Every row belongs to one group in each of 3 separate groupings. Each group adds its own fixed numbers to the row, and there is some noise. The rows also spread widely along 11 directions, which tell nothing about the answers.
(in the rows, 128 means zero)
Known rows, each followed by its group in each grouping:
[124 127 126 130 145 125 175 114 125 139 129 123 146 153 138 104 179  97
 116 119 165 155  92 118  64 121 105 122 129]  q35 B D
[127 150 139 106 143 129 109 113 107 129 143 150  97 171 117 127 121 142
 125 133 148 119 183 138 143 136 139 140 135]  q449 N M
[155  82  99 131 168 100 136  97  89 114 130 141 159 111 123 124 139 111
 142 146 111 138 113 136  48 129 115 169 139]  q355 V A
[144 103 110 153 190  93 195 121  87 119 131 121 161 121 117 126 141 104
 126 157 122 139 126 129 111 132 103 142 131]  q800 V F
[145 131 130 105 178 108 112 101  96 118 141 151 144 137 133 122 153 121
 120 145 146 120 126 128  66 112 130 136 132]  q82 Z M
[171 139 121 139 160 131 128 134 130 106  94  84 109 147 102 156 126 122
 144 150 120 105 128 170 154  98 118 144  87]  q800 R J
[165 100 111 123 154 140 127 114 103  99 113 106 122 127 103 150 115 122
 167 161  94 117 148 170 136 124 119 169 117]  q35 Z J
[156 105 133 140 128  59 154 127 132 133 142 151 151 153 165 147 157 118
 106 146 149 120 133 114 114  64  90 127 145]  q469 Y A
[170 156 138  99 167 168  83  94  81 117 105 111  92 164 106 127 132 120
 167 149 104  86 158 190  63 127 135 120 110]  q82 B F
[144 141 116 107 127 117  74 143 134 138 114 140 135 136 118 141 149 123
 131 119 148 129  62 143  80 153 171 160 106]  q449 R D
[149 138 128 136 163 123 145 123 140  95 112 122 146 121 146 155 161  97
 143 162 128 101 105 154 115  66 116 132 105]  q355 N Q
[121 114 101  75 106 139 116  87 114 120 178 152  80 159 155 109 113 150
  96 125 125 103 129 101  90 116 178 146 113]  q469 Y Q
[161 142 134 128 218  63 137  96  93 120 108 137 147 153  86 129 134 165
  80 147 166 149 182 120 165  88  98 155 147]  q82 Y A
[140 131 163 107 159 127 127 108  76 138 166 168 173 112 175 124 136  80
 180 162 136 108 162 127  56 156 132  88 185]  q82 N D
[139 151 147  93 134 110  32 131 117 134 114 171 120 138 107 155 133 152
 157 137 135 112 154 152 121 155 164 158 155]  q82 Z F
[109 111  92 122 107 150 162 110 167 115 137 106 106 134 128 130 148 108
 124 123 139 147  95 118  99 124 129 163  98]  q449 R J
[112 141 146 109 135 136 166  95 135 106 150 129  99 150 152 156 140 112
 161 177 128  82 210 146 155 115 108 105 131]  q469 R F
[172 129 140 125 166  93 106 125  80 125 123 148 136 146 122 133 124 141
 127 143 135 109 139 143 129 119 127 129 134]  q800 B J
[101 175 129 112 129  92 151 147 153 149 155 153 104 183 154 114 156 133
  87 136 186 101  91 110 161 115 161  89 104]  q355 R D
[128 123 140 108 148 132 138  74  96 127 147 149 112 163 125 108 135 130
 126 128 155 142 187 116  94 137 107 131 156]  q449 B J
[ 66 135 116 117 122 120 185 142 159  92 149 161 168  46 163 156 185 101
 152 159 130 143  79 117 155 160 162 149 125]  q449 B M
[165  86  93 119 165 117 149 103  55 115 143 138 154 123 123 122 125 114
 142 160  87 110 121 159  66 150 122 148 117]  q449 B F
[137 117 118 127 106 119 111 125 157 135 152 135 117 159 152 121 136 121
  96 103 164 138  97 101 113  87 134 139 123]  q82 N J
[107 133 114 116  94 138 145 147 148 148 144 121  99 165 141 114 151 112
 133 122 144 131  91 122  88 144 140 130 118]  q800 Z D
[146 128 111 135 171 143 198 116 108 124 152  89 115 141 153 101 129 107
  97 137 128 124 100 125 154 102 124 106  83]  q469 B F
[176 111 138 133 153 119 122 113 121  87 111 120 164 111 155 173 170  72
 191 175 107  90 126 168  57  89  99 122 134]  q82 V D
[204  88 113 123 157 137 117 113 106 112 153  83 126 120 165 142  74 115
 148 152  97  96 157 143 195 106 124 122 110]  q82 R A
[146 151 141 101 128 117  80 136 121 130 142 152 128 125 149 146 125 134
 137 136 133 111 134 131 149 123 173 128 142]  q82 Y M
[152 150 151  96 100 158  61 125 103 148 158 141  58 197 152 123 100 121
 175 131 122  72 172 158  93 150 173  95 137]  q82 V J
[130 127 102 119 141  81 145 136 123 119 136 144 129 134 124 141 134 148
 109 156 125 118 122 131 162 115 146 152 120]  q82 Y A
[138 176 163 117 135 153  38 133 138 166  81 123 116 163  82 127 150 115
 167  86 163 166 127 159  48 160 142 172 152]  q82 N Q
[155 187 169 131 134 128  86 169 120 140  89 121 117 156 119 157 150 104
 198 149 126  94 131 201 125 141 138 107 126]  q82 B J
[169 170 148 145 229 130 183 124  94 117 115  90 154 127 141 116 165  83
 126 157 148 120 108 154 131  88 106  84  97]  q82 B M
[ 95 128 113 113 115 128 176 112 147 146 177 142 132 146 177 106 178  80
 114 130 161 123  85  97  28 121 130  95 123]  q82 R F
[116  69  54 105  56 156 148 120 123 130 175 109  73 172 123 115  92 126
 164 135  69 112 129 150  91 172 142 173 109]  q82 Z J

New rows, each followed by its group in each grouping:
[148 108  99 125 157 155 144 128 100 136 132 102 129 124 115 102 125 106
 133 125 119 153  66 139  84 151 152 156 101]  q35 Z J
[114  95 129 143  61 100 162 140 150 149 138 146 142 159 159 147 176  83
 175 132 128 127 139 136  46 133  71 129 172]  q800 B F
[138 102 104 127 114 137 140 121 130 149 164 115 106 152 153  91  98 136
  95  95 148 156 100  91 172 128 142 135 124]  q355 B J
[139 125 119 142 169 114 201 113 112 121 133 108 132 140 140 116 145 107
 133 159 127 123 142 147 146 106  89 112 119]  q355 B A
[139 149 150 124 189 124 132 114  89 138 138 147 160 119 134 118 142 100
 134 144 148 132 140 128  91 134 132 112 151]  q82 N F
[174  99  85 124 132 131 105 133 120 109 141  94 103 145 131 131  98 131
 119 124 101 110  96 144 159 113 158 162  82]  q82 V M
[163 144 163 119 164 101  78 123 101 132 111 159 145 136 127 147 143 133
 138 136 152 123 154 145 134 126 126 132 150]  q449 B F
[115 100 101 120 135 160 151 108 132 108 135 109 147  75 127 133 131  96
 171 140 101 158 123 134  93 157 133 175 136]  q82 N A
[147  80 103 139 122 111 173 123 115 137 141 114 150 120 142 129 127 105
 143 136 112 153 130 118  94 125  99 157 154]  q800 Y A
[139 153 137 117 185 115 162 121  91 142 162 139 135 143 155 108 141 101
 110 148 163 112 119 123 118 128 143  89 112]  q449 R M
[117 179 140 114 189 115 109 130  83 162 126 149 128 157  92  85 156 121
 114 109 172 155  95 131  47 177 172 136 131]  q82 V M
[117 107 102 118 180 145 215  80 120 111 169 103 131 103 160  95 141  98
  95 142 147 145 113  80  97 112 120 117 109]  q800 R A
[149  88 104 109  99 126 109 110 129 141 178 138 123 148 178 107 120 123
  97 101 141 126  97  92 105 111 140 124 127]  q82 B F
[151 173 158 117 156 128  90 131  82 165 116 148 111 179 112 106 140 122
 143 121 158 126 127 159  70 159 146 115 134]  q449 B J
[103 114 131 128 134  74 125 140 109 178 158 170 146 137 124  97 125 138
 109  95 172 188 122  86 125 196 150 167 173]  q469 V A
[ 94 148 133 118 139  87 153 115 113 126 136 180 142 161 114 141 180 113
 146 168 141 101 163 150  54 132 111 129 155]  q82 N F
[143 142 144 114 117 138 112 134 125 149 157 140  89 177 166 113 121 116
 140 135 146  99 128 130 119 111 144  93 128]  q355 Z J
[140 130 110 138 125 135 172 120 170 110 118  77  99 149 132 145 144 115
 132 144 121 127 141 143 159  74  99 141 104]  q82 Y A
[143 105 104 124 132 117 129 141  99 153 133 120 127 157 107 115 123 124
 139 123 120 145 116 151 110 159 128 170 129]  q35 Z M
[178 125 146 128 148  44  96 155  78 141 127 161 158 171 123 158 111 151
 151 162 127  90 187 166 209 143 109 126 167]  q82 B D
[140 135 138 135 139  79 144 135 118 129 128 157 159 147 150 150 181  96
 151 162 136  94 121 156  74 106 100 103 141]  q82 B F
[150 102 103 142 110 168 126 150 132 134 113  65  98 125 116 129 107  97
 179 115  89 150 108 160 111 166 138 172 111]  q800 V A
[112 115  90  88  91 143  91  85 167 113 145 129  74 170 114 123 130 155
  96 103 151 128 119 105  93 114 155 176 102]  q82 R J
[134 109 102 110  86 188 152 108 143 126 182  98  51 186 185  93 121  97
 112 110 130 102  89 114  78  95 159  98  80]  q35 V J
[137 121 104 100 164 101 106 113  95 152 155 145 134 145 114  98 104 151
  90 107 158 146 112 100 136 167 169 160 127]  q82 R Q
[168 122 127 130 194 115 114 111  96 126 144 132 136 124 137 103 107 132
  94 120 155 142 101 100 151 111 158 133 122]  q355 V J
[122 165 183 134 162 100 147 131 113 151 120 160 167 141 138 145 181  77
 179 158 173 124 157 147  67 143 102  94 175]  q35 R J
[ 98 135 100 139 143 153 188 132 129 159 151  88 110 149 114  78 141  95
 119  97 151 187  88 109  94 173 142 148 115]  q82 V M
[141 139 103 102 113 146  65 115 150 111 121 127  52 180 104 123 123 162
  91 101 144 120  94 132 121 111 185 173  74]  q449 V J
[128 113 111 105 112 164 120  90 180  93 139 104 106 100 149 148 130 132
 117 122 130 147 131  93 164  85 145 162 124]  q82 Y F
[106 147 110 107 166 151 169 131  88 120 144 112 113 109 106 124 106 125
 160 159 103 119 151 150 168 197 169 144 114]  q800 R M
[155  64  88 126  98 114 145 125 119 109 148 118 154 119 157 150 126  99
 171 147  83 108 111 151 107 131 111 160 127]  q82 B Q
[168 113 120 125 163 106 126 129 114  69 135 134 159  81 162 179 144  99
 166 186  94  72 116 161 146  93 144 132 110]  q82 V M
[176  83 111 135 116 123 152 126 118 123 146 102 142 120 168 149 113  92
 173 157  84 110 142 150 119 103 101 129 140]  q82 Y A
[192 144 121 121 113 137  80 159 143 138 128  78  47 204 146 135  83 149
 106 118 129  74 125 156 216  85 153 112  64]  q800 R A
[123 136 145 128 176 100 168 101 126 112 145 140 143 138 151 126 164 104
 119 145 170 130 151 103 118 101 109 116 145]  q82 V Q
[141 145 133 118 151 151 115 103 104 129 111 113  80 178 102 119 145 111
 160 135 128 124 161 171  48 141 123 141 117]  q449 V A
[147 107 108 107  99 150  77 121 129 136 109 107 111 143 107 142 123 111
 176 110 109 132 115 155  47 163 138 185 125]  q800 R Q
[123 110 116 132 128  99 137 115 136 124 126 142 125 146 124 133 150 120
 139 134 137 137 133 133  93 121 114 162 142]  q355 V A
[125 144 109 106 141  83 140 143  92 124 147 157 124 162 124 131 131 147
 125 165 122  82 128 156 165 152 156 121 114]  q82 B D
[110 107 124 126 116  94 114 130 160 114 137 159 148  98 144 152 156 127
 116 118 154 154 107  87 133 126 143 167 153]  q800 V F
[154 135 119 114 203  99 159 100  71 113 146 154 137 131 123 118 121 143
  90 163 141 118 137 118 144 106 148 128 120]  q449 Y J
[133 169 169 116 173 147 158  90 123  90 111 124 115 139 144 171 178  83
 187 196 127  64 202 172  75  86  91  82 130]  q800 R F
[160 127  94 116 161 221 142  86 121 106 112  52  90 107 116 113 108 105
 149 134  82 138 104 152  97 110 149 153  83]  q355 Y F
[129 114 142 150 154  34 172 134 100 132 126 167 173 168 121 154 171 113
 148 169 149 121 170 145 102 132  73 139 173]  q469 V D
[ 83 124 130 168  42 102 169 181 244 139 105 101 131 133 139 184 181  92
 166 112 163 168 109 119 170 120  84 164 147]  q800 R J
[161 138 135 128 109 122  84 129 148 135  95 107  77 197 113 140 126 147
 144 118 134 116 164 169 159  97 102 149 123]  q355 B A
[164  95 115 143 106 131  91 143 164  99  98  99 129 101 133 178 134 108
 173 130 105 139 112 159 147 119 124 186 118]  q449 V A
[145 132 125 114 157 175 151  82 138 122 140  90 100 139 158 105 140  91
 131 133 142 122 121 127  74  92 121 106 101]  q355 R A
[214 111 134 139 165  78 116 133  94 129 128 106 116 187 143 153  97 133
 128 160 120  71 173 171 189  76  92 115 103]  q469 R A
[114  78  75 152 127  42 175 155 162 119 146 143 159 110 133 132 151 145
  58 112 159 175  52  72 176 110 130 193 119]  q800 V A
[162 143 126 100 184 102 114 114  59 148 152 151 130 159 133 102 121 121
 124 153 134  89 128 149  66 147 156 102 117]  q82 R A
[ 77 148 127 126 127 164 191 138 157 138 156 112 138  84 163 108 156  86
 139 121 145 167  84  99 152 168 155 114 130]  q82 B F
[127  97  75 114 108 166 128 126 109 156 143  92 122 119 100 101  97 119
 147  96  96 184  94 128  86 193 164 195 130]  q82 Y M
